The same things were measured in two ways. Each way mixes the same 10 hidden numbers, adds some noise and spreads widely along 6 directions of its own, which tell nothing about the thing.
Some things both ways: the first way, then the second way.
1,6,17,20,1,29,2,10,2,37,28,17,-9,-49,-17,-11,25,-11,40
-13,-22,-13,-29,26,-18,6,-16,3,-3,12,-28,30,20,7,17,37,-12,-9,-22,-19,-21,16,-6,20,-2,14

6,-9,-10,-13,12,-24,22,81,52,-4,-4,22,-13,22,20,-2,14,6,-16
49,19,-29,-45,75,-3,3,-12,14,3,-3,-21,19,30,17,47,16,16,-46,43,-6,-23,30,-31,12,-12,-13

8,23,21,13,32,0,-4,33,31,19,-5,-20,2,-11,-4,-22,-12,70,9
-33,23,-16,12,39,-19,-3,7,16,26,-2,-13,55,8,11,27,2,20,-40,-12,-38,-28,-17,-2,-16,-11,-30

2,-5,-13,30,28,-14,-6,-6,7,65,10,8,20,-7,-5,-9,-2,-6,7
-8,-43,-1,26,-35,-5,7,-8,-4,-38,-2,4,-30,22,29,-52,31,-32,33,-59,12,6,-21,42,7,23,32

-1,3,20,-11,21,37,30,-6,-16,39,20,13,-20,-1,16,-50,37,-13,35
-31,-1,-6,8,8,-8,-10,11,-15,8,5,-2,39,-18,20,15,6,20,-5,-9,-35,-29,-5,25,-36,16,-33

-11,17,-2,34,61,3,-3,-11,30,47,-22,-9,20,15,65,-26,9,12,33
-8,16,6,-6,-19,1,-9,15,-9,9,14,-1,-34,-1,-27,-18,-7,-1,33,9,-6,28,15,9,21,-12,7

-21,39,3,-3,12,-4,26,-27,-26,50,16,-22,12,23,1,-12,46,-14,34
3,-13,3,-23,-8,15,1,3,-17,-20,-10,-3,1,-3,-9,-12,3,-1,1,-10,13,1,1,19,-9,9,-10

-13,7,-1,46,35,-3,-22,-12,2,15,-9,3,24,-20,18,-8,16,30,40
-39,36,-7,-24,32,-25,6,3,-28,6,-3,-33,40,28,-51,-6,5,11,-24,-12,-31,12,-3,-8,23,-30,-22

18,-27,-12,-17,-12,6,-2,14,-23,14,17,-2,-19,-4,-16,22,-20,-2,10
-3,-2,-23,-18,28,1,2,9,19,-7,-8,-15,16,7,13,13,-10,9,-19,11,-14,-21,7,9,-5,1,-1

-11,24,4,-2,5,-10,20,31,14,6,4,-13,21,-17,5,-6,5,17,-3
0,-18,-43,-21,27,16,-22,-1,45,55,2,6,44,-18,70,57,11,27,-60,-70,-24,-20,-27,-5,-21,-8,-48

-10,6,11,16,20,29,-14,28,16,8,-19,5,-23,-13,-1,2,13,33,62
-42,1,10,-4,-19,-22,-8,49,-28,-24,-18,-16,7,-1,-52,-21,-12,-3,32,7,-3,9,-2,39,0,6,4

-39,1,-19,25,-18,-26,4,-17,-33,-22,12,-11,37,-19,14,-15,39,-9,-9
37,6,-18,-27,21,9,3,-25,6,14,5,8,-15,1,25,26,14,10,-24,1,12,-2,11,-33,17,-8,-21

3,-4,12,-5,27,-6,10,-3,3,40,17,-31,8,0,-12,-10,11,-10,13
-16,19,-25,-24,62,-28,19,-7,3,-2,-21,-29,66,47,-12,13,-13,2,-60,1,-30,4,-20,-29,16,-25,-18

0,18,4,16,-9,6,8,-6,-13,14,8,-2,30,-13,12,-14,31,9,0
1,30,13,-5,-6,33,-2,10,6,-62,8,-15,-23,9,-36,-66,-44,2,53,46,-3,16,15,49,-19,3,32

-24,0,-7,26,-26,20,-34,3,-14,2,-20,-16,-2,-17,4,4,28,24,34
29,20,6,-41,0,0,-5,-19,-14,40,27,24,-24,-18,-7,45,7,12,-1,22,9,27,18,-63,39,-15,-40

10,5,22,30,-21,17,-29,44,28,-14,0,-1,6,-56,-12,-18,1,69,-3
2,38,2,23,19,21,-22,3,35,38,36,4,12,-21,39,31,-5,21,-1,37,-30,-25,2,4,-37,-4,-24

3,-16,-6,29,2,0,-11,11,20,45,8,24,-5,-2,-3,6,-14,-20,21
52,-19,12,-14,-22,-5,-25,1,10,-14,20,21,-38,12,4,-3,27,-15,53,-11,13,37,19,1,19,10,34

-19,0,16,43,5,-9,-27,-16,-15,14,11,-21,7,-43,-2,-24,7,24,25
-35,36,33,31,-6,-21,4,-19,-12,47,16,11,42,-29,-39,36,9,3,-15,19,2,-16,-6,-64,2,-19,-27

7,-22,-8,33,4,11,-14,42,21,-6,-18,13,27,-11,-34,22,-6,10,0
22,-13,0,11,-7,12,-18,5,-5,-11,-12,-1,2,3,30,-5,18,-15,12,-21,15,5,-7,25,-27,11,15

-47,49,8,12,3,-37,33,50,8,-21,1,-5,27,-11,24,-37,75,10,-5
9,-27,20,-19,-51,18,-17,16,22,-3,-1,37,-41,-24,13,-4,-21,-9,37,-36,27,43,-21,7,2,20,1

16,1,0,18,25,16,-2,30,36,18,-13,0,13,4,5,-7,-15,39,3
-38,37,9,44,-10,24,-31,24,-3,32,2,-14,63,-42,-16,2,-14,13,-6,7,-7,-19,-24,26,-63,-21,-23

2,5,-11,30,21,0,10,8,3,44,5,-8,17,26,-15,-45,36,16,-19
-24,-37,-3,24,0,-14,43,-52,-61,-59,-20,-33,19,29,8,-54,46,-43,-6,-21,22,-37,-5,11,1,16,29

-2,4,14,17,8,24,-1,16,4,-5,-7,-32,38,-31,-36,-5,12,27,8
-23,-19,15,15,-38,-14,-18,12,7,50,-15,15,39,-14,-17,19,-6,-26,-8,-53,14,44,-38,-35,6,-25,4

-2,-34,-19,7,8,12,33,69,2,6,9,52,0,-21,-16,-19,44,-40,-7
-10,10,4,-11,9,-13,-3,-22,19,-14,10,-1,8,-6,15,16,-3,-1,18,-9,3,-2,-13,-28,13,7,7

4,20,0,-31,-6,29,43,75,21,28,-13,9,17,-2,-30,1,31,-1,-8
-23,38,34,21,-25,8,-7,-12,19,0,-7,20,45,-48,-63,7,-37,6,8,12,37,5,-28,-53,-14,-18,0

26,-29,-8,33,-29,7,-40,11,-24,-12,10,-11,-14,-17,-28,-16,-35,82,-27
-12,-21,16,45,-28,-7,8,-17,-12,9,13,5,-8,-12,16,-4,28,-25,21,10,8,-28,13,-3,-9,12,22

6,14,16,-3,19,22,48,61,33,9,-7,28,-15,43,28,-66,28,25,-13
17,-36,-2,-12,-19,-6,-30,1,-17,17,10,28,29,-20,33,27,23,8,18,-55,-25,17,1,5,-28,19,-14

17,-3,13,-5,2,40,20,53,-29,-28,-19,23,23,2,-44,-11,42,37,4
13,45,61,-10,-27,-1,-31,20,13,11,8,46,-17,-21,-37,20,-46,13,59,16,-3,68,-2,-31,-15,13,-5

Other things, the second way, with their names:
K_24: 0,-1,-38,-29,22,1,7,-28,-6,-46,5,-17,-3,0,21,-16,4,17,8,-13,-1,-18,3,7,17,6,-2
K_584: 10,-49,-5,12,-48,8,5,-14,-12,22,10,13,-26,1,6,-23,35,-31,3,-40,23,14,1,-2,28,-12,15
K_72: 12,-29,-8,10,-5,27,5,-9,-2,36,-4,-2,-2,-1,42,9,37,-15,-44,-26,19,-24,-8,12,-16,-3,-23
K_76: 13,30,25,-14,-8,46,-36,1,22,45,41,12,-5,-44,24,37,-4,16,17,16,-6,4,9,0,-36,0,-31
K_608: 23,24,-4,-40,7,19,-14,16,13,14,4,6,-12,30,-11,-14,-36,3,-6,-5,-13,73,-20,2,18,-27,-23
K_883: 18,19,17,13,-12,17,-32,14,26,6,29,22,-24,-20,48,14,-26,3,51,33,-13,20,-3,16,-33,21,3
K_346: -5,-25,-17,10,-24,11,-21,16,9,41,6,1,12,-49,18,39,25,-4,-18,-8,36,-30,-15,-3,-1,-12,-25
K_815: -16,17,12,6,-30,12,-26,4,-21,57,24,7,35,-36,-31,17,14,4,-11,-17,5,21,-23,-19,-1,-36,-48
K_727: -9,-27,-19,24,-5,-17,13,-23,-36,-15,-15,-1,32,3,21,-13,23,-11,-17,-28,7,-14,-24,-3,-4,2,-6
K_344: 22,-36,10,34,-22,-19,7,-22,-33,15,3,7,2,8,9,7,65,-37,-3,-7,27,-15,9,-22,12,-1,15
K_809: 25,24,32,0,-19,15,-26,18,-3,49,20,40,-10,-32,0,38,-20,15,15,38,-8,28,12,-20,-26,2,-35
K_109: 12,20,30,10,-13,1,7,1,3,10,-1,18,2,6,-46,-7,-26,-12,4,40,8,29,4,-34,7,-17,8
K_376: -39,21,33,26,-62,3,-18,6,-11,3,24,17,-19,-25,-37,-42,-23,-10,64,-16,2,49,-27,7,7,-10,5
K_458: 19,23,14,6,31,21,7,-13,-19,32,-2,-13,18,9,17,21,17,-5,-37,36,-7,-22,25,-8,-38,-4,-17
K_62: 5,-12,-30,-53,34,-4,16,-16,1,-1,2,-11,-4,19,13,14,-4,13,-16,-1,-33,-5,35,-13,21,1,-1
K_301: -51,50,-15,-53,60,8,6,6,21,-4,3,-26,30,6,4,11,-60,44,-24,8,-67,-5,-2,10,-16,1,-42
K_279: 1,-69,-33,-12,-10,14,12,19,-10,-22,-36,-14,-30,14,60,-20,14,-28,-18,-36,25,-14,-15,57,-3,26,6
K_236: -10,-39,-15,-19,1,-12,16,-11,-45,-16,-6,-17,-7,24,25,-16,31,-19,-2,-28,-14,-6,13,23,10,16,2
K_371: -2,-32,-26,-31,-3,-6,-17,25,-23,-43,-19,-10,7,23,23,-31,-11,-2,25,-50,-24,36,-14,58,-13,19,7
K_956: -8,-9,0,-11,-9,34,-10,7,20,20,4,3,-13,-11,56,6,-24,-8,-8,-18,-1,19,-34,20,-19,6,-26
K_696: -2,-3,30,14,-39,17,-6,-17,-31,42,15,21,-10,-49,6,24,29,-7,3,-3,31,-8,-1,-25,-11,3,-35
K_397: 5,-4,-2,17,-37,7,-17,-2,12,14,13,26,-13,-34,1,2,5,4,16,-19,28,8,-22,-11,14,-8,-14
K_228: 3,3,11,-7,-1,-18,-4,-12,8,-14,15,10,1,15,-14,-5,-1,-2,33,-7,-24,19,15,-14,10,5,25
K_579: -12,-14,-2,39,-26,-1,-11,22,7,18,-3,18,-3,-39,13,16,12,6,-1,3,24,-36,-13,12,-15,8,-18
K_400: -7,13,37,26,-22,7,-21,9,10,33,3,5,28,-31,-21,28,13,-15,1,4,31,-3,-17,-23,-21,-11,-3
K_823: -11,15,27,-13,-13,1,-17,50,18,12,9,17,-45,12,12,-2,-36,3,35,13,-34,44,-7,41,-8,21,-18
K_985: -15,-28,27,44,-47,-5,8,19,-36,1,-12,14,-11,-15,-18,-20,27,-22,14,0,26,-18,-1,26,-16,18,0
K_539: -9,30,-22,-4,20,-2,8,-24,16,-12,16,-7,15,-1,-10,-11,-31,13,-3,29,-12,4,-6,-29,22,-24,-1
K_335: 1,16,27,-2,-6,-22,0,-2,-9,40,13,18,7,-13,-35,40,6,-4,0,34,4,9,18,-60,24,-12,-13
K_551: 2,11,36,-5,-14,-18,5,16,-20,11,2,10,-27,18,-46,-2,11,-13,18,16,0,25,20,-8,22,0,0

Some of these things the first way, each followed by its name:
24,-4,18,20,25,16,-2,21,20,50,-6,6,-1,5,9,-16,-22,9,11 => K_228
9,23,26,-8,9,-12,-3,16,19,27,-4,-42,22,2,8,-11,6,34,-3 => K_109
4,-24,-7,-8,-9,20,20,4,-34,21,38,29,12,-38,-56,8,41,-39,19 => K_400
-29,32,21,50,39,8,2,-25,17,31,-17,-44,17,28,13,-30,10,9,39 => K_371
7,-2,-10,32,16,44,-17,-32,-19,62,-9,-8,20,-7,-4,-20,9,16,28 => K_376
-5,-21,-27,10,24,-75,-15,-21,-13,42,27,-7,16,10,30,26,-12,-34,0 => K_72
4,-22,8,31,16,3,7,47,27,-2,1,8,-6,1,12,-42,18,3,-12 => K_883
-18,18,-21,-2,37,-56,24,69,44,-3,-13,-19,-7,50,37,-15,26,29,-24 => K_279
-21,7,32,12,52,25,20,-25,-32,37,1,-5,39,-45,41,-4,53,-78,77 => K_301
-17,5,-10,8,2,22,6,0,-25,23,-3,6,15,-3,1,-22,61,4,23 => K_696
-31,1,-12,38,-15,34,-13,4,8,35,-16,-2,14,-30,5,8,9,-31,41 => K_24
35,-18,7,-7,8,25,1,-11,-38,2,5,-6,39,1,-25,1,25,20,-1 => K_458
-34,11,-15,16,-27,14,-8,6,7,22,0,-7,14,-37,0,-5,19,8,14 => K_397
13,-5,0,-27,-1,12,-2,39,1,16,1,19,-14,-3,-2,-6,20,42,12 => K_985
-6,-15,-10,9,33,-25,3,-37,-37,61,24,-33,16,8,-2,9,23,-63,27 => K_956
